All rows are made from the same 15 directions, up to rounding. Whole rows:
[[-13   6  28 -21 -12 -44  16   7  14 -10  -3 -41   9 -17  21  10  27  30
   12 -21  -2  -8   6  30  -6 -12]
 [ 35 -32 -23  -6  -2   3   3 -13  26  -9 -10  44  -7   9  -7 -12 -40 -10
   -9  24 -19  -8  -1   3  21  25]
 [-10 -10  13  -3  16   4   4 -11  -7   8  -7  11  -8 -12   8   0  34 -24
  -11  21 -11 -36  12  28  -2  11]
 [  4  -5  16 -31  -9   4  -4 -35   9  39 -20   0  27  26  17  13  30  -1
   13 -12   0  -6  10 -32 -14 -12]
 [ -7 -32  16  12  23  -9   1  -4  -2  -3 -17  20  25  13  16  38  16   3
  -21 -13   3   1   1  45  27  26]
 [ -9 -26   5   7  39  -4   0 -28   3   6  20  21  18  15 -12  29  17  -4
  -16  -5  -2  -6 -23 -35  22  35]
 [ 10  20  -7   4  -1  20   5 -10 -17   5   6  24  27  12  11 -14  -1  -8
   -2 -11   4  45  28 -22 -13 -27]
 [-32   8   0  42  32   9 -14  33 -24 -14   0  28  -4 -18   7  14 -18  12
  -33 -14 -17  -2  -8  29  -6  19]
 [-25  -3  27  22 -12  -9  10  -9  -9 -11 -21 -20  19  18  -9   3  -8 -18
   -8 -16  -9  -6  -3  45  12  -7]
 [ -8 -11   8  -5  14  -1 -10  28 -21  20  23   8  -8 -30  -1  18  41  -2
   -5  -6  15  -6  12  25 -18  18]
 [-10 -22  -2   9  -6  13 -19 -14  -3  13 -14 -12   6  38  -7  25  11 -24
   13   8  22  -4  10  -7  12  -7]
 [-23  21   7  16  12   0  13 -14   2 -17   3 -19  -4  -8 -13  -4  -7  11
   -5  -4 -13 -22 -54 -18  17   7]
 [  0  -9   1 -17  -3   6 -31   8  23  -6  -9  -3   2  14  -7 -29 -11   9
    9  15 -29 -13  11 -34 -11 -27]
 [-12 -31  -9  17   5 -29  12 -14  18 -21   7  13   3   1  26  41  -3 -11
  -18  -5  -7  12  20  51   3  14]
 [ 12   9  14  19 -15 -26   1 -26  -4   9  16 -16 -29  -7 -37  11  14 -11
    9  36  -3   8 -27 -41  32  26]
 [-13  19  29   2   5   7 -18   3   4  -6 -15 -10  12 -23  19   4  49  35
  -11  -4 -29  16 -39   9   6 -23]
 [ 38  12   6 -22  -2  12  14  -8 -20  13  20   1  18  12 -24 -43  13 -22
   10   8  23  35  28 -35   1 -16]
 [-12   6  -8  17  -2  30  -6  -8 -25  23   9  44  12  -7   6   8   8 -25
  -13 -12 -10  19  12   3 -28  -6]]

Rows cut short, each followed by the rest of it:
[-20  35 -12  27  18  22  18 -23 -23  -3 -14  -9 -11  18  10  -2 -13 -23
  -6  12  18 -16   2 -19]
[ 4 -2]
[ -2 -18 -12   9  -9   0  15  -7  -6   5  19  23   7  -1 -16  12 -19 -21
  -2 -17   5   0  -3  16]
[-2 19]
[-31  20   0  25  33  -9  -7   7  -6 -21  17 -26 -37 -12  -4  -6   3  -9
 -16  30 -10 -22   1 -17]
[-8  6]
[  4 -10 -30  -6 -10  -2  23   9   6 -14  12   7 -14 -10   3  -7 -30 -12
  10  -1  16 -20  18  28]
[-7  6]
[-16  -6   5  -4 -19   6 -11   3  -1  10   8 -32  -4  14 -36 -15  -9 -21
  16  -6   2 -20  -9 -14]
[-16 -14]
[  5  42  -5  -3 -18  -3  33  -8  -3   2  -7  -8 -26 -27  14 -28 -27 -11
 -13  -2 -14  -5  -4  23]
[-35  -2]
[-13  -8   6   8   7 -14 -14  -7   5  -7   6 -41 -17  18  -9  14  23 -15
   7  26  14  -4  11 -15]
[10 -6]
[ -6  11   5 -18  28  -2  13   9  -4   1  18 -12  35   4  28   8  17  22
 -13 -48  21  35  10  -4]
[-28 -14]
[-13  -2 -25   7  16  49   8 -19  -9   2  18  52  15 -12   5 -10   4 -29
 -18  -8 -15  -5 -13   3]
[-20  -8]
[  9  28 -38   5   2   6  11   8  11 -21  -6   4 -32 -24  41   7 -16  25
   0  15  11   8  -6   5]
[-1 -3]
[ 20  18 -11  -4   7   3  22   8   6 -31  -1  20   9 -21  27 -24 -10  21
 -12  -2  -9  27   4  24]
[  6 -13]
[ 15 -10 -27 -22  -8   1  -9  13  21 -13  10 -30 -28   2  17  -8  10 -14
  13  28  25  10  39  12]
[-21 -29]
[ 22  -9 -11 -35   5  16   3  24   9  19   5  16   4 -17   6 -13 -14  14
 -13 -30   3   1 -16  16]
[-34  11]
[ -6  36  33  -2 -10  -4  16 -15 -23  11 -11  20  20 -24   7 -21  33  11
   8   0 -27 -10   7  -8]
[  5 -12]
[-16  15  -5  -1 -13  -5  39 -11 -10  -4  -7  -8   1 -14  19  12   6   0
  18 -14  22 -35  -1  32]
[7 3]
[ 13   3   8 -11 -29 -56   3   8  35 -18  -4 -46 -17  -1  12   6 -22  30
   9  -1  -7  23  10   8]
[-5 -7]
[ 17 -29   6 -14 -42 -28  15  -5   8  11  13  14   5  -4 -41 -11 -26 -12
  26  -7 -12 -22   4   5]
[ 9 20]
[-10  11 -17   8  12  15 -21  54  -9 -23  -6 -28 -21  -8  17  -3  -4  18
   2   4  29   5  15  30]
[ -8 -21]
[-13   8   4  16  39   8 -12   9 -23   3  28  14   3 -12  -1  13  32   6
 -15   1   7  16   0 -28]
[ 0 11]
[-13 -34  -8 -12 -19  27 -23  27  -3   6  -5   2   9   4  -9  -2  10 -18
  18  -8  11 -23  18  43]
[-14 -24]
[-18  -6  19   1   8   3 -33  37 -17  13   2  17  17  -5  -7  -5   6  15
  -1 -17 -18  -4  24  -3]
[-22  -7]
[ -5   0  -4 -10   2  -4   1   2  14  -3 -15   0 -12  -8  14  -1  -7  14
   3   6 -10 -35  -7   5]
[-1  7]
[  1 -13  12  -1 -25  -7  -1 -17  13  15  -6  12   3  -2  -1   0 -12 -24
 -21 -12 -39  15  -1  32]
[-32  -2]
[  8  27 -22  -7 -57   4   3 -12  13   3  -6  -8 -22 -17  17 -11  -6  -1
  32  16  -8  10  11  -7]
[-22 -41]
[ -3  -8  -3 -18   3  10  -3 -30  22  17  -5 -23  -1  18  20  13  19 -21
 -14  -5   0   8  -8   0]
[-32 -14]
[  0  -5  15  20  -2   3  -8 -14 -15   8  -6   5   5  22 -42  -4  -9 -13
   8  14  -3 -12 -16 -36]
[36 17]
[ 13  27  21  -5  34  -3   2  25 -14  -3 -12  20  12  -9   0 -36 -20  38
 -19  -7 -20  -3  -3 -24]
[ 6 17]
[ -6  20   9  12  -7 -16 -12  -4  19 -25 -28 -21 -20  19  -6 -39 -46   1
  -2  32 -42 -17  14 -26]
[  1 -19]
[ 17  18  20 -25  -1  -4 -13  -4   6  31 -38 -32 -13  21  16  -9   5   5
  -3  11   3  -4  11 -19]
[-20  -3]
[-25   7  21   4  13 -15  39  -6 -18 -16 -16  21  33  -9  14  -2   3  15
   9 -19  -5 -52  12  30]
[30 13]
[ -1 -10  21 -15  21 -42  -6  11  16 -11   3 -41  -3  12  13   8  18  14
  -4   6   8   4  33   0]
[-3  1]
[ -5 -16   4  11  12  15 -29  24 -20  10  32   8  18   1 -36  13  20   9
   5 -17  15  26 -20 -31]
[11  5]
[ 21 -31  -9  -4 -29   9  -5  -4  -4  17   1  15  -2   4 -12  14  14 -29
  14  12  19  10  15  28]
[10  4]
[ 13  18  14  -6 -56 -29  -9   4   4  14 -24   6 -15 -21   9  -2   0  25
  33  17 -27  -4  22  -4]
[  0 -12]
[-22  -5  -7  35 -15  -4  -5 -32  -3  -4   5  38  -8  -6  -4  20   4 -21
   8  28 -33 -16   8 -14]
[16  4]
[ -5 -16  -7 -36  23  -9  44 -28  26  -3   8 -22  17  18  12  -4 -16 -13
 -10 -34  15 -35 -10   9]
[-20  13]
[  5 -12 -19  -5  13  21   8   7  -1 -17  23  17   8 -16  -4  -6  15  -1
   2   0  14   1 -13  11]
[14 -2]
[ 11  33  15  -6  -8 -34  14 -18   7   4  -5   6  -2 -21  33   7  17  32
   2   6 -22  20  12 -24]
[-4 -1]
[  0 -10  30  24  28   3 -34  22 -20  -9   4  16  20   1 -20   3  31  16
 -17  10 -13  34  -6  -8]
[35  4]
[ 22  -1  18  17  12   5  -6   5 -33  23 -12  43  16   9 -15   4  -2  -1
 -13   2   2  19  10  -9]
[26 33]
[  6   7 -16  -3  25  24  29 -25  -5   5   3   5   5  11  14   0  -3 -26
 -24 -10  22   7 -10   9]
[-10  10]
[  0   3   2   1 -13 -13  13  -3  -2   6 -11 -44  -8  22  -9  16 -14  -4
  12 -10  37  -4 -10   6]
[11 10]
[-13  -2  -5  14   2  20  -8   9  -4 -23   3 -23   2   1  -6   3  20  -2
   5   5  18   9 -24  18]
[ 22 -22]
[  7 -33   0 -19 -25 -28 -12   2  14  13  11 -11 -28 -12  -3  18  30 -19
  22  29   6 -20  36  19]
[-8  5]
[ 18  -3  10   7 -10  -6  -3 -23   5  21 -13  -5 -25  10 -28   1 -17 -21
 -12  22 -12  -5 -30 -15]
[11 32]
[ 34 -10   3 -44 -13  -2   9  28  -5   1  23  -4  24   0 -32 -48   1  11
  37  -9  27  -2  28 -22]
[  7 -15]
[  2 -16   3 -25  10 -23  10  11   5   9  -6   1  12   5  15  17   0  24
  15 -18  21 -30  22   1]
[ 4 21]
[ 20 -22   4  -7   1 -14  -4  -8   3   5  16  25   5   9 -22 -12  -3 -15
   4  18 -11   3  29 -25]
[ 9 12]
[-27  22  53   2  22 -19   5   0 -12   1 -16 -23  34  13  -8 -17  -2  21
 -17 -35 -27 -12 -14 -12]
[-3  0]
[  9 -32  24  -4  18  17 -13   3 -16  30 -10  20  13   5 -22  12  29 -16
 -18  -3   4 -11 -19  24]
[16 33]
[-12  34   2   2  -1  21   2 -11 -17  32 -32   9 -12  -1  14  -1 -10   2
   0  -2  -6 -37 -12 -21]
[-18   9]
[-24 -10   9  26 -24 -40 -16  18   1 -10  -2 -17 -11  10  -1  19 -25  -7
   4  -3 -13   8  46  26]
[-16  -6]
[ 30  15  22 -11  -8 -18   2 -14   5  -1  -7 -25  -4   2  -4 -11  29  10
   7  27   3  28  -3 -22]
[26 -7]
[ 24  -2  -8   2  13   0  12 -10   2 -20   5 -12   2  33 -13 -29 -25 -29
 -10  19  17  26  28  -9]
[12 -7]
[-26  15  28  11   9 -15 -17  17  -6 -10   7 -11 -10 -22 -10 -20  12   6
 -10  10 -39 -14   5  -2]
[-16  -9]
[-14   5  23   2 -42 -30   1 -11  -1   7  -3  11   6 -22  -3   7  18  13
  30   2 -32 -18  11  -3]
[ 6 -9]
[ 22  -3  -4   2  -9  22  -8  21 -35  44   2  27  -6  -5 -24   9  -5 -11
   1 -11  28  10  -5   3]
[-5 31]
[ 22  17 -25 -21 -22   8  39 -21  -1   3  10  -1 -13 -19   0  -9  10  -1
  35  13  33 -22 -14 -16]
[19  3]
[-22  -3 -17  10   0 -22   9 -15  10 -11  43  -2   2  -7  -6  28   0  11
  17 -14   4   2 -10 -41]
[0 4]
[  4   0  15   9  -4   1   8 -16 -14   4  -9  23  24   0  18  12  28 -11
 -10  -3  -5  28  20  31]
[ 8 -7]
[ 13  -7 -37  -8  18   5  25  -2  14 -26   5  -6 -19   0   6   1 -17   5
  12  18  37 -30 -12  -2]
[32 18]
[  3  -1  -5  21  24 -12  23   6 -20 -13  23  17  26  13  -4  12 -26   1
 -16 -32  24  37  16   2]
[11 21]
[  5 -14 -10  -6  14  17 -20   5  10 -25   2 -30   8  23 -12   2  29  21
  31  23  36  -1 -19 -40]
[ 52 -21]
[ 12   0  -1   2 -22  20  18 -18   1   7 -36  10  17  21   5  -8 -33 -19
 -11 -20  -2   7 -14  40]
[ 1 -4]
[-20  21  12   6  25 -11 -15  12  -3  -4  -7 -12   8  17   3  -6 -18  31
   0  -9 -10  -9   8 -53]
[-6 -3]
[-27  23 -22   6 -25 -14  16  33  -1 -42  20 -15   8 -14   4 -22 -39  28
  37 -25   7  -8  28   0]
[-11 -40]
[ 13 -28 -15   3   7   6  16 -19  15 -21 -20  39  34  21  25  17 -15   5
  -8 -11   2  12   4  31]
[35  5]
[ -4  12 -28   6 -25  31  -5  19 -11  -1  30  19   4 -36  -5   4  12  16
  20 -19  10  26 -29  -2]
[ -8 -24]
[-13  17 -10   6  47   6   6   8 -16  -3  12   1 -11  -1  22   2   6  -4
 -20   5  17  -8  25 -12]
[-17  10]
[ -9 -26  18  -5  43 -18   4  24  -5 -16   8 -13  13  11 -11  -2   1   3
 -16 -11  15 -22  14  22]
[14 25]
[-10   9 -15  -3   4   2  38 -29  17 -10   1  -1 -27 -24  10 -12 -18 -25
 -21   6 -21 -42 -33  32]
[-18  17]
